The rows come from 5 hidden closed curves, with some noise, and rows from the same curve form a group. Each curve winds through 6 dimensions. The rows are also pushed far along 4 directions, which tell nothing about the answers.
(in the rows, 128 means zero)
Some rows, each with its group after it:
[129 215 149 103 185 112 138 216 139 156 105 136 140  67 114 168 159 183
 159 185 173]	meper
[112 144 153 123 138 126 120 109 139 102 124 116 170 100 133 122 106 135
 125 118 149]	dupo
[150 110 125 109  96 112 118 118 101 131 139 144 133 139 159 102 126 121
 121 105 120]	fof
[107 158 121 136 115 142  74 137 112 135 147 134 141 106 146 127 120 142
 144 139 120]	dupo
[156  99 136 111 113 115 123  97 144 121 129 117 108 129  98 105 126 120
 121 125 133]	meper
[137 198 114  96 126 141  98 179 100 136 131 141 137  68 137 134 147 172
 157 168 133]	meper
[117 172 138 124 179 124 166 173 140 148 122 145 126 100 106 150 152 145
 151 163 150]	dupo
[126 104 142 142 121 105 107 125 161 150 125 128 112 145 138 127 130 126
 134 118 161]	dupo
[128  79 100 165  95 142 114  71 121 113 150 124 117 172 125 110  95  99
 110  86  86]	Fikuf
[135 107 144 105  88 123  93  83 127 105 146 113 140 124 146  94 118 121
 119 114 146]	meper
[110 101 147 136 147 114 145 142 163 145 119 109 104 125 112 143 151 135
 135 141 159]	beka
[149  67  95  94  85 132 161 118 111 116 135 129 100 145 162  79 157 109
 123 112 151]	dupo
[154 118  69 161 127 138 102 153 120 145 109 118  86 176 100 144 114 121
 115 140  83]	meper
[117 117 125 161 182 112 163 162 172 159 106 135  90 163  98 154 145 111
 131 152 155]	Fikuf
[ 79 179 144 189 193 141 129 177 141 179 139 155 104 123 100 197 154 146
 156 168 109]	beka
[114  39 115 128 103 122 132  74 154  97 129 103 113 171 149  72 121  75
 102 104 174]	Fikuf
[ 72  88 233 160 171 106 161  56 179 118 139 121 161 134 102 140 119 109
 101 103 152]	beka
[182 108 134  50 103  98 202 137 164 125 125 130  94  91 140  90 182 141
 163 121 224]	meper
[198  93  79  89  89 117 183 109 150 102 118 111  87 149 121  95 134 111
 136 102 167]	meper
[ 96 101  96 192 123 157 108 102 120 125 140 116 125 169 118 140  94 119
 112 107  72]	meper
[137 146 133  89 114 125 109 158 101 136 127 143 136  95 161 117 155 153
 135 142 145]	Fikuf
[170 139 141  80  73 117  51 113  84 117 125 134 154 105 162  97 112 147
 111 114 108]	dupo
[ 91 127 126 147 147 114 126 164 131 160 137 125 131 112 143 137 133 150
 151 127 143]	fof
[139 111 129 127 127 113 114 136 139 138 106 133 121 146 142 124 128 122
 114 123 143]	dupo
[186 138  99  70  86 137 160 127  85 102 134 142 133 105 148 100 136 145
 132 105 116]	dupo
[140 111 147 132 146 113 179 115 170 129 117 125 113 148 102 137 136 112
 125 122 155]	beka
[168  90 125  91  94 101 139 126 146 122 105 131 115 145 172  97 142 115
 121 103 184]	dupo
[164 131  73  89 101 130  93 157  75 109 109 118 137 125 151  93 111 124
 111 137 108]	fof
[ 90 134 202 108 131 103 106  86 136 114 159 118 184  78 142 107 115 135
 133 117 164]	fof
[153 166 110 116 108 149 104 132  76 116 138 129 149  94 126 134 109 165
 128 116  67]	Fikuf
[104  99 192 130 119 111  94  98 137 143 135 129 148 128 136 123 131 133
 109 121 131]	beka
[115 148 103 130 106 157 113 131 107 118 135 142 144 134 155 118 126 122
 129 134 115]	beka
[152  90  70 116  80 156 153  95 107  85 134 122 114 166 160  95 123  93
 114  96 122]	Fikuf
[164 126 142  75  72 140  47  99  54  96 127 116 160 100 143  96 109 147
  87 123  64]	beka
[100 112 121 173 134 139  79 121 132 154 149 112  98 147  85 142 122 124
 129 154  86]	fof
[ 84 107 178 139 112 134  92  65 132 106 145 129 173 141 147 106 108 100
  98 118 130]	beka
[167 189 155  44  85 141  48 134  42  97 124 117 192  36 139 109 116 193
 111 142  72]	beka
[152 140 111 105 116 132 135 123  91 108 127 137 146 123 138 109 115 123
 118 118 105]	fof
[132 109 160  84 129 107 130 139 124 130 121 117 134  94 129 108 152 145
 124 142 156]	dupo
[ 74 102 133 167 173 129 198 129 176 138 141 124 110 140 110 141 148 114
 147 133 170]	fof
[128 123 126 115 120 118  98 154 103 150 130 137 125 124 147 117 140 136
 125 142 123]	fof
[123 104 142 160 148 120 181 105 171 134 132 126 106 158  98 147 130 111
 130 114 139]	beka
[107 160 145 146 146 112 107 146 117 157 147 144 154 107 136 145 114 150
 145 124 115]	fof
[ 97 166 163 142 147 123 103 147 140 155 148 131 142  83 118 155 136 172
 158 143 138]	meper
[101 150 193 136 155 119  91 107 149 125 134 103 145 105  91 155 123 139
 121 155 129]	Fikuf
[124 162 107 146 156 146 101 146 115 126 116 131 127 138 101 146 112 117
 116 161  96]	Fikuf
[172  79  66 127 100 119 166 122 144 132 128 133  76 170 134 101 133 101
 139  99 147]	Fikuf
[141 127  98 126 137 122 206 149 165 128 124 121 105 116 125 136 144 144
 166 109 176]	dupo
[128  95 140 101 108 118  75  97 104 103 124 113 148 139 143  83 112  97
  89 134 126]	fof
[164 168 107  88 112 128 151 175 118 149 136 145 109  79 136 131 162 178
 173 136 146]	meper
[127 152  88 115 167 114 155 215 135 150  99 119 115 107 133 137 148 147
 155 160 168]	fof
[164  98  53 130 106 144 144 168 110 137 107 124  83 160 133 124 139 132
 126 125 107]	meper
[147 118 152 125 122 112 148 108 142 140 139 143 121 129 122 131 134 137
 135 106 132]	meper
[ 92 118 106 188 149 156 161 128 135 138 135 136 115 161 116 160 124 119
 131 118  96]	beka
[150  99  75 133 106 143 174 128 116 130 139 143  93 159 135 115 143 114
 135 111 113]	dupo
[145 165  96 135 122 149 106 148  86 132 134 130 134 100 113 145 109 168
 139 122  63]	Fikuf
[ 63 110 184 166 176 111 166 111 184 142 145 132 138 121 123 144 138 121
 142 122 184]	Fikuf
[164 119  41 126  79 155 130 176  96 148 120 136  83 156 154 125 148 143
 145 127  99]	beka
[177 102  92 106  86 123 155 132 132 136 124 143  79 165 150 111 156 109
 134 119 147]	beka
[121  97  50 155 104 160 103 131 108 121 129 117 101 164 142 107 115 104
 122 123 104]	Fikuf
[124 112 132 114 121 136 120 110 125 114 126 141 131 139 141  99 133 101
 109 136 142]	meper
[ 84 129 127 155 153 132 139 131 165 128 133 107 132 112 117 137 123 134
 149 132 163]	dupo
[130 124 184  60 126  86 112 139 109 120 120 116 180  65 164  95 135 157
 117 126 175]	fof
[ 66 146 230 162 197 114  92  96 147 129 125 130 177 121  94 157 112 115
  89 156 120]	Fikuf
[106 132 175 115 167 100 144 151 163 152 133 105 124  80  92 141 155 162
 153 156 173]	fof

New rows, each followed by its group:
[112 148 117 140 125 137  79 122 116 130 150 108 128 109 101 127 108 135
 140 146 102]	fof
[150  90  45 157  87 154 136 101 128 100 121 117 108 185 147 108  93  93
 119  86 111]	dupo
[149 180  55 133 124 140 104 179  99 142 132 116 118 106 110 141 107 157
 163 142  91]	fof
[ 84 144 207 136 170 105 137 104 168 126 137 112 175  73 106 144 116 158
 137 119 161]	dupo
[111 130 169 139 161 103 134 142 165 145 107 138 143 128 140 144 130 133
 126 124 171]	dupo
[130 106  33 160  83 165  89 140  73 133 145 116 109 156 146 115 100 130
 130 108  52]	fof
[133 111 130 119 129 122 170 125 128 129 136 138 119 131 131 121 145 125
 129 119 136]	fof
[137 125 167 104 141 103 124 108 160 119 119 115 127 121 110 117 133 112
 120 144 175]	Fikuf
[127 121 133 183 110 142  38  89  76 139 140 147 142 179 116 143  77 118
  77 111  13]	meper
[ 85 112 138 157 151 134 167 116 169 129 141 135 110 149 135 136 149  96
 137 135 173]	beka
[113 134  58 156 122 155 162 158 157 135 131 125  92 152 135 134 144 114
 165 144 159]	beka
[149 166  99 131 133 127 149 190 136 171 118 153  96 129 125 159 159 153
 162 153 133]	beka
[129 187  70 130 119 180 120 174  62 125 128 157 141 114 152 144 131 151
 137 144  67]	beka
[117 113 120 141 153 132 174 144 150 134 125 142  88 153 134 142 166 102
 135 140 161]	beka
[ 89 167 195 145 184 102 122 160 169 171 134 140 127  94 108 169 157 155
 154 166 170]	Fikuf
[210 126  64  68  59 141 158 119  86  91 132 126 116 118 149  87 128 135
 136  96 115]	dupo
[155 135  71  83 153 113 216 201 150 124  95 121 101 119 143 113 166 123
 158 152 215]	fof
[115  55 200  94 118  96 202  61 179  97 132 116 147 129 154  92 151 105
 112  85 213]	beka
[119  89 221 114 140  80 134  96 156 136 126 125 152 122 134 127 137 140
 103 107 165]	meper
[132 169 110  93 123 139 130 153 116 104 122 118 154  73 146 117 128 158
 148 135 154]	dupo
[164 169  80 115 131 154 122 173  91 125 104 129 117 119 108 145 128 148
 126 154  81]	beka
[123 159 106 159 122 150  66 133 113 138 125 120 138 142  98 142  92 134
 120 149  65]	beka
[151 140  68 162 112 154 103 138 115 136 118 127 104 171  98 142 101 119
 123 138  64]	beka
[128 149 155 100 155 114 131 137 153 113 114 104 136  94 106 128 138 133
 131 159 176]	Fikuf
[135 136 109 117 140 123 188 148 160 117 112 122 128 112 142 131 136 141
 152 112 185]	dupo
[115 209 129 129 168 143 104 173 110 132 116 144 163  84 118 154 119 156
 139 163 114]	dupo
[130 156 133 132 136 120 116 162 129 150 112 151 138 118 151 147 130 153
 138 125 139]	dupo
[164 140 122  90 111 124 111 134 105 106 101 138 151 122 159 108 118 128
 106 119 132]	dupo
[ 91 151 131 131 153 137 125 142 139 130 140 119 130 105 111 130 141 126
 143 165 150]	fof
[ 99 131 133 139 143 115 142 124 166 132 150 111 124 112 118 126 129 125
 160 134 176]	fof
[130 100 133 118 135 124 135 134 134 130 113 121 119 127 121 117 140 134
 115 133 137]	meper
[124 203 152 151 166 137 118 159 117 157 132 149 144  96  88 182 121 171
 145 149  76]	beka
[ 72 127 137 197 154 147 121 104 156 141 157 133 112 156 110 159 125 103
 137 134 118]	beka
[132 148 177 113 126 111 101 132 125 152 128 147 144 111 131 135 141 149
 126 142 128]	beka
[114 120 139 122  91 128  82  78 102 106 163 119 166 115 151  94  96 121
 121 103 111]	fof
[154 144 112 117  87 138  91 132  81 133 143 135 138 114 148 129 120 166
 129 109  84]	meper
[ 76 137 208 144 156 131 120  96 123 123 140 139 184 103 127 142 120 140
 107 122 112]	beka
[125 108 157 105 100 120 127 118 127 129 128 133 147 121 158 109 141 139
 121 118 147]	beka
[111 177 165 144 164 125  71 147 110 146 121 143 157 116 111 158 116 145
 109 161  97]	meper
[ 73 114 152 178 145 132  89  78 161 117 144 114 145 150 112 127  94  94
 116 129 134]	dupo
[101 122 131 168 117 138  76  99 144 135 134 119 141 162 110 127  96 108
 114 138 102]	beka
[141 152  84 139 117 155 114 164  77 152 141 145 108 126 119 143 136 156
 138 141  57]	fof
[ 96 146 134 185 132 151  59  92 108 117 135 128 169 139 120 145  64 126
 102 108  57]	dupo
[249  99  11  23  56 141 202 174  88  80  84 120  64 144 172  72 178 113
 130 123 165]	beka
[ 89 161 129 178 190 133 139 160 155 157 130 138 118 131  89 167 131 128
 145 162 125]	dupo
[159 171  38 144 121 157 135 198 104 143 102 152 109 141 153 152 122 150
 152 125 100]	dupo
[112  59 219  99 119  87  94  57 151 111 135  96 154 114 119  89 121 116
  90 112 161]	dupo
[128  92  96 158 105 137 145 117 134 138 135 145 107 171 153 124 125 112
 129  94 122]	dupo
[116 131 126 159 144 127  80 152 123 159 120 131 118 136 110 150 118 141
 122 142  93]	dupo
[ 97 107 133 162 140 147 148 104 127 118 134 137 131 158 133 135 126 103
 110 118 111]	beka
[153 150 122 117  82 162  52 113  52 108 129 130 142 143 141 136 115 133
  90 139  38]	Fikuf
[ 86  94 199 108 136 108 119 100 139 126 145 117 155  92 133 105 143 137
 118 131 163]	dupo
[126 130 145 133 133 144 133 101 103 108 128 136 150 132 122 135 116 122
 101 118  86]	beka
[144 131 135 118 122 124 127 118 116 122 133 121 139 102 116 126 117 152
 128 112 110]	Fikuf
[183 165  86 105 106 144 104 147  92 128 126 129 114 105  99 127 120 157
 139 138  76]	meper
[ 73 129 174 181 185 122  95 133 140 162 129 134 136 138  89 159 120 127
 109 155  98]	dupo
[135 127  94 140 126 148 103 151 105 136 116 119 101 141 111 143 131 133
 121 147  83]	beka
[ 91 124 163 127 128 117 112 116 151 132 146 127 143 106 148 116 138 132
 142 132 174]	dupo
[141 165  93  99 143 130 182 194 143 134 119 112 115  67 121 141 156 181
 182 144 174]	dupo
[ 97  98 123 185 134 145  64 105 103 145 136 130 121 174 101 134  98 104
  91 136  47]	dupo
[ 61 152 206 188 186 124  87  94 137 153 157 139 163 117  73 164 101 133
 114 143  77]	dupo
[131  97 145 134  86 137 101  47 118  97 159 125 134 151 134 107 108  94
 107  96 102]	beka
[145 113 102  98 118 124 169 150 159 136 129 132  83 116 135 103 170 127
 163 142 194]	meper
[106 160 135 129 174 118 118 161 125 134 114 122 152 104 114 137 115 134
 126 156 133]	fof
[135  78 117  92 124 113 188 147 147 131 121 120  95 126 142  99 176 125
 137 134 188]	dupo
[ 94  91 154 129 120 124 102  96 131 119 146 103 142 111 125 107 123 130
 117 125 133]	dupo
[147 139 104  85 103 151 161 139  93  99 121 147 141 118 172 107 148 127
 123 124 137]	beka
[152 124  79 125 108 146 166 136 118 114 129 123 107 132 133 129 133 134
 141 110 120]	Fikuf
[103 108 110 167 129 125 105 103 155 132 153 100 110 147 100 125 104 107
 142 128 129]	fof
[142 125  78 135  92 140 122 147 132 142 121 135 108 163 143 118 128 120
 138 135 127]	beka
[149 156 131  95 131 130 158 149 129 115 120 105 128  88 119 145 148 162
 144 138 146]	Fikuf
[152 107 112 107 108 120 188 135 138 127 126 146 115 132 166 113 151 131
 143  96 170]	dupo
[ 97 186  76 173 136 155  96 174  98 157 157 136 130 107 129 158 110 160
 172 139  81]	fof
[151 164 107 117 138 137 172 155 117 127 122 152 131 113 131 142 139 149
 141 125 126]	meper
[165 170 170  60 125 117 148 133  95 108 117 158 172  80 153 115 143 156
 117 125 140]	meper
[158  87  64 143  84 155 128 128 109 120 118 122  72 204 144 129 142  89
 108 127  99]	Fikuf
[197 164  53  36  88 156 201 190  73  91 105 155 117 100 194  98 181 139
 147 136 163]	beka
[ 93 129 150 163 178 123 124 149 144 157 117 136 123 138 101 154 132 126
 120 153 121]	dupo
[118 135 161 133 136 123 113 124 107 146 144 146 144 118 122 136 128 142
 120 129  95]	fof
[106 123 130 154 135 133  99 121 136 137 142 100 126 113  95 139 111 148
 136 129 105]	dupo
[105 196  91 169 170 140 144 226 157 191 114 148 105 123 103 185 149 169
 182 179 134]	beka
[169  71  41 146  86 142 146 114 124 121 130 114  73 180 123 107 111 106
 126  91  99]	Fikuf
[163  93 105  87  84 127 142 135 118 119 120 115 106 128 151 102 150 136
 127 117 144]	beka
[142 145  83 105  85 143 111 126  90 106 154 123 141 108 157  98 114 133
 146 116 117]	fof
[169 164  93 111  82 155  71 124  58 103 118 146 166 121 166 115  89 145
 105 101  61]	dupo
[102 108 191 113 127 107  47  96 103 126 135 122 170 118 135 101 112 117
  88 141 114]	fof
[125 123 160 128 112 108  80 107 145 139 137 125 133 120 131 120 119 131
 131 124 145]	dupo
[164 113 104  83  66 142 122 115  89  99 132 116 137 109 155  98 129 148
 125 102 110]	beka
